There are 3 ways to turn a row about zero (a turn may also mirror it). The second row of each pair is the first, turned, with some noise. The first 27 pairs use one turn. New pairs use 2 turns, one after the other, and a turn may come again.
Known pairs, each followed by its turns in order:
[-42  29 -34 -43 -24  29  28  -4]
[-20  -4   1 -12  -1  70  42 -33] | lugu

[ 29   0 -35 -46  36  -5  -7  19]
[ 48   5 -15   5  13  -3  48  37] | gep

[-16 -31 -31  -2 -39  32  19 -44]
[  7 -21  20 -22  64  20  25 -24] | lugu

[-43  16  11  12 -40  35  24  41]
[-48  36  10 -23   8  51   9 -23] | digu

[-12  19  31  16   3  18  24  -1]
[  0  16 -37  10  11  17 -18 -10] | lugu

[  1  44 -41 -19 -41 -40  31 -46]
[-14 -14  30  83 -27 -33  -7  23] | gep

[ 36 -21  25  43  -5  26   8   9]
[-20  16 -16   9  42 -37 -28   6] | lugu

[-29  25  32  40 -16   8 -31 -44]
[ 54  19 -16  49  25   7   7  11] | lugu

[  8   9  12   7  -1 -34 -29 -17]
[ 32  -3  -5   9 -14 -23  13  22] | lugu

[  8  33 -39 -10 -33 -41 -20 -21]
[  9 -52 -11 -13 -15  -8  13 -51] | digu

[ 23  26   4 -37  27 -10  19  40]
[ -3  16  29 -18  22 -35  41   2] | digu

[ 37 -29  20   7 -20 -28  -2 -28]
[ 40  -8 -31 -13 -30  -1   8  27] | digu

[  1   5   3  45 -24 -39 -27 -23]
[ 40   0  -6  29   8 -46  25   8] | lugu

[ -1 -36  43   8 -31 -25 -42  12]
[  7 -25  47 -31  32  21 -15 -29] | gep

[-14  27  34  42 -23  26 -37 -42]
[ 39  17 -11  60  43   9  13  19] | lugu

[-25  46  43  -2 -28 -45  45 -31]
[-50 -69   2  49 -23   1 -12 -17] | gep

[ 38  18  23 -20  35 -36  22  10]
[ 38   1  13 -13  26 -37  45  15] | digu

[-44 -34   3 -14 -26  35  23   8]
[-24  37  24 -20 -15  35 -45   2] | digu

[-38   7 -34  24 -22 -27 -29  29]
[-16  12  24  10  56 -36 -18  -7] | gep

[-31  -2 -45  22  -6  -5  15  18]
[-26 -11 -15 -26  31   7 -25 -24] | digu

[  7  -9  13  29 -17 -40  25  40]
[-20 -16   3  15  38  39 -30   7] | gep

[ -8 -20 -45 -18   4 -41  27   0]
[  6 -39  13 -38 -27  -9  19 -31] | lugu

[-11 -17 -24   2  -9 -27  13 -32]
[-20  -8  30   4  -3 -16  -7  35] | gep

[-35 -25  22  26   7   1  19 -31]
[-47 -12   0 -33 -22  -5 -23   9] | gep

[-39 -46 -37  10 -33  -1  -7 -13]
[ -4  15  38 -20   9 -45 -41  27] | gep

[ 27  -1  46  44  24 -34 -37  46]
[  0  35 -62  32  27 -27  50  10] | digu

[-13 -26  41 -14  13  -4  29 -18]
[40 38 13 -3 -3 12 -9 16] | digu

New pairs, each followed by its turns in order:
[ 19   6 -32  21 -46  46  -3 -30]
[  5 -24 -17  23 -19  35  52 -32] | gep digu

[-45 -45  -7   2  -3 -39  45 -17]
[-14 -12  30  13 -17  12  10  78] | digu lugu

[-16 -38   7 -31  29  19  40   3]
[ 40  -5   5 -38 -24 -31  26  -9] | lugu gep

[ -7  -2  46 -26 -20  10  44  36]
[-20  23 -51  -4 -16  51  10   7] | digu lugu

[ 35 -17  14  22  -1   4  -2  -9]
[ 20  20 -10  13  28   8 -19  13] | digu gep

[-31 -16  39  -8  35 -35   7 -39]
[-21 -20 -13   0 -45 -41  17  35] | lugu digu

[ 20  -7  -6  44 -13   5 -30 -41]
[ 18   7 -37   3  46 -21   9  33] | lugu digu

[ 43  -8  21 -35 -18 -33 -40 -40]
[  3 -25  -5 -23 -49  57 -42 -10] | gep gep

[ 21  36 -23 -35  12   8  -6 -20]
[-37  30  -1 -28   6  19 -23   9] | lugu digu

[-21  21 -39 -27   6 -14 -12   3]
[ 49 -14   2  -8  11  -6  -7  18] | digu lugu

[ -2 -41  44  44  39  35 -29 -18]
[ -7  22  17 -30  43  19  63 -37] | lugu gep

[  7   2 -19  30 -24 -19  33   4]
[-10   8  32 -12 -13 -27 -30  20] | digu digu

[ 36  41  10 -44  -9 -40 -11   0]
[  9  -5 -24 -18  16  35 -10  62] | gep digu

[-10  28  22 -13   2 -36 -28  24]
[-37  -2   7  35 -27   3   6  20] | digu gep

[ 27   5 -21  46 -27 -11 -25 -25]
[-26 -13 -12 -28 -11  -2 -54  20] | digu digu

[ 34  21  40  15 -43 -11  13  35]
[ -6 -41  18 -21  35  -9  10 -48] | lugu digu

[-13  -3 -26  12 -16  25  35  45]
[-33 -20   6  -6 -36 -46   1  -8] | lugu gep

[  1  22 -28 -20  25   0  46 -30]
[-12  16   6   1  -9 -36  23 -52] | gep lugu

[ 25  43   5  21 -13 -21  21  -6]
[-18  -1 -17  19  24  52 -24   6] | gep digu

[ -3  -7  -4 -35   0 -37  37 -40]
[ -8   4  -7 -32   0 -16  -1  63] | digu lugu

[ 14  32  39 -29  10  22  -1  13]
[ 18  28 -24  10  28 -30 -15 -25] | lugu gep

[-45 -26 -38   7  32  26 -29   4]
[ 34  32 -17  14  47  -4 -34  31] | lugu lugu

[20  6 16 36 44 33 29 -2]
[-33  33  -6  14  49 -14  14  24] | digu digu

[-11 -41 -26  40  29   0  33 -12]
[-11  -9  46 -46 -12  -6  34  19] | lugu gep

[ -7  28  12  24  12  28 -20  36]
[  8 -53  -2  13   1  25  11   4] | gep lugu

[ 18  15 -40 -15  28  37  35  23]
[-46 -51  -9 -19  28 -16  25  -4] | gep digu

[-35 -11   4  42 -31   1  42  40]
[ 39 -56 -21  23   1  26  28  22] | lugu lugu

[ 36   2  46  -2  44 -13 -42  -4]
[ 21  15  16   7  73  15  -3 -33] | lugu gep

[ 14  32 -32 -43  -1 -29  -7 -22]
[ -8 -30  40 -20 -23  29  -7  29] | digu gep

[ -9  17 -15   8  23   2  -6 -13]
[ -4  21   9 -13  -2  17 -16  -5] | lugu gep

[-12 -38 -34 -46  40  21 -22 -18]
[ 18  13 -59  27 -21 -13  21 -34] | digu digu

[ -3 -21  16 -42 -45   0  28   0]
[-27 -14  -6 -27 -26  48   6  14] | lugu lugu

[ 36  27 -32  -1  34   5 -25 -41]
[ 18  26 -57 -16   4  -5 -21  31] | digu digu

[-42 -11 -37 -31  32 -17  16 -20]
[ -5  24 -27 -45  19 -41   9 -25] | gep digu

[ 16  44  45  22  23 -13 -20 -17]
[-38  36 -22  11  -9  47 -12  26] | digu gep

[ 41  46  38  -7   5 -33  13 -28]
[-50 -16  34  -9 -17 -32  31 -35] | lugu lugu

[ 43  44   4 -16  33  22  23  40]
[  0  13   7   2  30 -66 -47 -15] | lugu gep

[ 28 -17 -10  17  21  12 -26 -38]
[  1  28  18 -11  46  21 -21   3] | digu gep

[  3  -8  -1  46 -23 -34  16  -3]
[ 18 -48 -13 -12 -13 -30  13  -1] | lugu lugu

[-12  30   3  10   7  44  -2 -16]
[-10  27 -13  26  14  37 -11  16] | digu digu

